The rows of each matrix lie in a flat space through zero, up to rounding. After each matrix: how many dimensions does the smallest such space have?
In the rows, zero is written as 128.

[[179 103 183 127 112 126  97 118 116 144 139  60 160 109  80 160 144 174
  100 184 138]
 [103 168 125 160 151 169 144 129 116 101 106 123 111 119 126 135 101 142
  109 137 169]
 [183 125 171 154 121 105 120 101 111 156 152  86 123 130  98 129 138 140
  148 185 133]
 [127 160 154 183 160 156 114 119 132 120 127 115 124 134 116 142 101 130
  146 160 176]
 [112 151 121 160 109 131 150 128 123  97 150 134 112 118 111 116 113 119
  125 139 168]
 [126 169 105 156 131 104 168 129 108 119 127 177  84 147 165  68 124  92
  179 117 130]
 [ 97 144 120 114 150 168 139 131 106 107  94 139 128 123 147 121 133 130
   99 106 133]
 [118 129 101 119 128 129 131 177 132 102 113 150 126 121 138 133 119 132
  123  99 123]
 [116 116 111 132 123 108 106 132 186 142 147 138 144 138 131 151 102 125
  148 119 124]
 [144 101 156 120  97 119 107 102 142 160 121 103 149 119 117 143 133 154
  113 147 135]
 [139 106 152 127 150 127  94 113 147 121 212  83 169 136  72 162 143 106
  130 164 121]
 [ 60 123  86 115 134 177 139 150 138 103  83 169 110 117 147 148 108 116
   96  64 140]
 [160 111 123 124 112  84 128 126 144 149 169 110 126 133 108 136 129 129
  146 148 100]
 [109 119 130 134 118 147 123 121 138 119 136 117 133 116 106 150 120 130
  106 130 151]
 [ 80 126  98 116 111 165 147 138 131 117  72 147 108 106 141 147 106 149
   80  87 146]
 [160 135 129 142 116  68 121 133 151 143 162 148 136 150 147  94 129 111
  189 141 115]
 [144 101 138 101 113 124 133 119 102 133 143 108 129 120 106 129 160 125
  108 132 106]
 [174 142 140 130 119  92 130 132 125 154 106 116 129 130 149 111 125 166
  144 154 115]
 [100 109 148 146 125 179  99 123 148 113 130  96 146 106  80 189 108 144
   85 139 177]
 [184 137 185 160 139 117 106  99 119 147 164  64 148 130  87 141 132 154
  139 206 145]
 [138 169 133 176 168 130 133 123 124 135 121 140 100 151 146 115 106 115
  177 145 142]]

9

[[122 116 120 139 117 131 125 128 120  95 125 129 149 125 130 140 108 112
  115 129 140]
 [116 146 124 114 130 130 108 130 138 140 133 129 149 141 120 156 161 140
  113 124 133]
 [120 124 120 122 127 140 134 149 101  91 117 118 125 126 122 112  75  98
   92 139 135]
 [139 114 122 151 116 141 114 133 142  89 126 145 128 109 118 156 132 126
  145 132 134]
 [117 130 127 116 186 127 119 122 127 154 121 118 105 131 142 107 114 134
  126 127 130]
 [131 130 140 141 127 113 117 124 152 120 142 115 111 141 128 109 125 109
  146 124 122]
 [125 108 134 114 119 117 131 121 100 136 111 146 147 135 113  96 120 124
  147 121 133]
 [128 130 149 133 122 124 121 127 139 107 112 111 112 118 113  94 146 103
  125 142 102]
 [120 138 101 142 127 152 100 139 145 112 110 121 135 117 110 121 131 110
  121 148  94]
 [ 95 140  91  89 154 120 136 107 112 118 113 106 118 145 156 149 115 133
  127 120 121]
 [125 133 117 126 121 142 111 112 110 113 161 101 161 154 118 145 153 157
  103 118 150]
 [129 129 118 145 118 115 146 111 121 106 101 193 150 117 106 122 112 121
  124 117 154]
 [149 149 125 128 105 111 147 112 135 118 161 150 130 153 108 138 114 158
  126 120 153]
 [125 141 126 109 131 141 135 118 117 145 154 117 153 129 125 152 137 133
  108 130 130]
 [130 120 122 118 142 128 113 113 110 156 118 106 108 125 157 123 132 120
  172 137  86]
 [140 156 112 156 107 109  96  94 121 149 145 122 138 152 123 132 169 150
  152 133 127]
 [108 161  75 132 114 125 120 146 131 115 153 112 114 137 132 169 107 135
  120 104 120]
 [112 140  98 126 134 109 124 103 110 133 157 121 158 133 120 150 135 146
  118 134 143]
 [115 113  92 145 126 146 147 125 121 127 103 124 126 108 172 152 120 118
  149 127 127]
 [129 124 139 132 127 124 121 142 148 120 118 117 120 130 137 133 104 134
  127 114 131]
 [140 133 135 134 130 122 133 102  94 121 150 154 153 130  86 127 120 143
  127 131 199]]

18

[[118 128 145 135 159 129 127 110 117 126  96 144 116 144 118 127 133 142
  129 135 127]
 [128 123 157 140 123 151 130 145 132 129 127 131 156 145 124 113  93 144
  125 109 146]
 [145 157 111  71  88 109 136 140 132 104 179 116 128 114 126 140 152 108
  113 149 135]
 [135 140  71 146 115 109 115 125 105 137 177  90 111 104 140 130 174 111
  121 146 107]
 [159 123  88 115  63 144 129 172 160 151 236  79 154  66 154 158  83  66
  117 123 129]
 [129 151 109 109 144 108 124 105 105 119 141 123  96 122 120 145 172 118
  117 165 117]
 [127 130 136 115 129 124 132 125 131 120 116 138 126 134 124 128 131 132
  130 129 131]
 [110 145 140 125 172 105 125  91  95 106  71 154  97 165 108 114 183 163
  128 150 122]
 [117 132 132 105 160 105 131  95 124 115  78 156  93 137 118 140 161 132
  136 147 117]
 [126 129 104 137 151 119 120 106 115 139 131 121  98 111 130 148 150 111
  127 151 109]
 [ 96 127 179 177 236 141 116  71  78 131  33 167  92 182  96 119 143 179
  128 151 124]
 [144 131 116  90  79 123 138 154 156 121 167 118 145 106 138 137 115 104
  127 120 135]
 [116 156 128 111 154  96 126  97  93  98  92 145  99 161 109 112 198 160
  124 155 123]
 [144 145 114 104  66 122 134 165 137 111 182 106 161 126 134 108 133 128
  119 115 143]
 [118 124 126 140 154 120 124 108 118 130  96 138 109 134 126 128 146 136
  135 133 117]
 [127 113 140 130 158 145 128 114 140 148 119 137 112 108 128 164  92 101
  130 139 122]
 [133  93 152 174  83 172 131 183 161 150 143 115 198 133 146  92  46 143
  138  60 151]
 [142 144 108 111  66 118 132 163 132 111 179 104 160 128 136 101 143 134
  121 113 140]
 [129 125 113 121 117 117 130 128 136 127 128 127 124 119 135 130 138 121
  134 125 121]
 [135 109 149 146 123 165 129 150 147 151 151 120 155 115 133 139  60 113
  125 110 140]
 [127 146 135 107 129 117 131 122 117 109 124 135 123 143 117 122 151 140
  121 140 134]]

5

[[165 179 142  99 159 132 144 117 167 117 106 128 160 152 132 161 143 112
  132 136 110]
 [179 153 136  60 159 138 131 121 190 140  93 141 240 156 139 159 171 141
  117 167  68]
 [142 136 131 106 141 134 133 128 146 128 114 133 165 137 131 135 138 134
  123 142 104]
 [ 99  60 106 144  79 115  87 131 100 166 161 131 121 101 129 103 142 153
  123 124 152]
 [159 159 141  79 174 150 157 136 167 112  83 140 211 155 132 138 134 138
  115 164  59]
 [132 138 134 115 150 141 148 137 134 113 107 133 153 137 127 123 118 133
  121 143  96]
 [144 131 133  87 157 148 145 139 152 122  93 142 206 144 132 124 134 149
  112 164  65]
 [117 121 128 131 136 137 139 139 118 118 119 131 131 127 126 113 112 135
  122 135 112]
 [167 190 146 100 167 134 152 118 169 109 102 127 155 155 131 163 137 107
  133 135 108]
 [117 140 128 166 112 113 122 118 109 123 153 114  52 118 124 135 116 103
  144  95 182]
 [106  93 114 161  83 107  93 119 102 153 169 120  75 105 127 122 136 125
  137 102 183]
 [128 141 133 131 140 133 142 131 127 114 120 127 121 132 126 127 116 123
  129 128 123]
 [160 240 165 121 211 153 206 131 155  52  75 121 108 167 122 156  83  83
  138 127  96]
 [152 156 137 101 155 137 144 127 155 118 105 132 167 145 131 143 135 126
  125 143  98]
 [132 139 131 129 132 127 132 126 131 124 127 126 122 131 128 134 127 122
  131 125 131]
 [161 159 135 103 138 123 124 113 163 135 122 127 156 143 134 160 156 117
  133 131 126]
 [143 171 138 142 134 118 134 112 137 116 136 116  83 135 127 156 128  96
  145 104 164]
 [112 141 134 153 138 133 149 135 107 103 125 123  83 126 122 117  96 116
  132 116 137]
 [132 117 123 123 115 121 112 122 133 144 137 129 138 125 131 133 145 132
  128 128 135]
 [136 167 142 124 164 143 164 135 135  95 102 128 127 143 125 131 104 116
  128 133 104]
 [110  68 104 152  59  96  65 112 108 182 183 123  96  98 131 126 164 137
  135 104 192]]

3

[[ 85 147 154 127 151 147 106 112 125  90 123 130 132 150 139 136 115 132
  151 145 152]
 [147 142 201 173 176 156 124 155 123 102 119 137 169  64 160 117 118 126
  184 141 128]
 [154 201  49 124 130  98 147 153 153 142 132 123 112 161 105 158 127 141
  149 152 149]
 [127 173 124  13  84  95 104 162 159 103  78 131 128 142 101 103  91 147
  203 170 200]
 [151 176 130  84  86 106 121 167 157  90 106 172 141 112 163 128 154 137
  113 169 149]
 [147 156  98  95 106 129 157 142 142 175  98 121  83 155  62 144  71 137
  187 125 143]
 [106 124 147 104 121 157  70 108 189 118 117  99 128 103 119 162 119 143
  199 116 144]
 [112 155 153 162 167 142 108  69 100  85 136  89 125 125 133 143 124 125
  103 140 107]
 [125 123 153 159 157 142 189 100  76 172 158 118  81 131 125 110 127 131
   67  79 107]
 [ 90 102 142 103  90 175 118  85 172  87 114 115  92 134 102 147 109 154
  152  85 123]
 [123 119 132  78 106  98 117 136 158 114  92 107 136 136 136 104  95 126
  108 125 127]
 [130 137 123 131 172 121  99  89 118 115 107  50 162 144 147 116 152 122
  114 155 135]
 [132 169 112 128 141  83 128 125  81  92 136 162 136 158 140 111 157 123
   65 195 138]
 [150  64 161 142 112 155 103 125 131 134 136 144 158  79 140 145 189 107
  107 112  89]
 [139 160 105 101 163  62 119 133 125 102 136 147 140 140  71 110 137 133
  138 125 154]
 [136 117 158 103 128 144 162 143 110 147 104 116 111 145 110 128  93 119
  124 140 110]
 [115 118 127  91 154  71 119 124 127 109  95 152 157 189 137  93 170 116
   42 143 146]
 [132 126 141 147 137 137 143 125 131 154 126 122 123 107 133 119 116 127
  134  79 127]
 [151 184 149 203 113 187 199 103  67 152 108 114  65 107 138 124  42 134
  138 132 101]
 [145 141 152 170 169 125 116 140  79  85 125 155 195 112 125 140 143  79
  132 131 109]
 [152 128 149 200 149 143 144 107 107 123 127 135 138  89 154 110 146 127
  101 109 104]]

15

[[177 136 110 147 131 135 148  97 130 124 137 122 123 126 159 130 173 150
  109 151 102]
 [136 177 116 102 144 135 107 146 133 126 131 136  93 135 115 111 130 161
  116 106 143]
 [110 116 147 146 153 138 159 108 123 154 119 122 100 161 140 169 118 148
  126 167 140]
 [147 102 146 181 137 128 131 140 128 131 143 106 123 130  91 107 120 140
  130 109 132]
 [131 144 153 137 172 153 116 135 134 132 125 116 109 114 147 118 141  93
  145  94 142]
 [135 135 138 128 153 134 112 163  94 125 142 149 140 122 134 136 126 110
  124 199 128]
 [148 107 159 131 116 112 168 147 120 112 124 117 136 130 100 110 141 154
  150 117 105]
 [ 97 146 108 140 135 163 147 125 138 105 122  86 108 141 162 129 131 155
  111 141 162]
 [130 133 123 128 134  94 120 138 165 124 133 130 120 119 139 103 150 136
  125 153 138]
 [124 126 154 131 132 125 112 105 124 163 120  95 165 107 111 134  88 148
  113 136 127]
 [137 131 119 143 125 142 124 122 133 120 197 126  73 132 140 143 133 140
  136 129 132]
 [122 136 122 106 116 149 117  86 130  95 126 160 147 123  95 115 101 138
  107  89 135]
 [123  93 100 123 109 140 136 108 120 165  73 147 121 164 107 158 121 133
  141  89 130]
 [126 135 161 130 114 122 130 141 119 107 132 123 164 149 127  94 167 170
  144 142  98]
 [159 115 140  91 147 134 100 162 139 111 140  95 107 127 154  95 117 166
  124  85 157]
 [130 111 169 107 118 136 110 129 103 134 143 115 158  94  95 175 150 152
  141 131 109]
 [173 130 118 120 141 126 141 131 150  88 133 101 121 167 117 150 178 115
  141 106 125]
 [150 161 148 140  93 110 154 155 136 148 140 138 133 170 166 152 115  89
  125 166 116]
 [109 116 126 130 145 124 150 111 125 113 136 107 141 144 124 141 141 125
  193 147 157]
 [151 106 167 109  94 199 117 141 153 136 129  89  89 142  85 131 106 166
  147  90 110]
 [102 143 140 132 142 128 105 162 138 127 132 135 130  98 157 109 125 116
  157 110 206]]

19
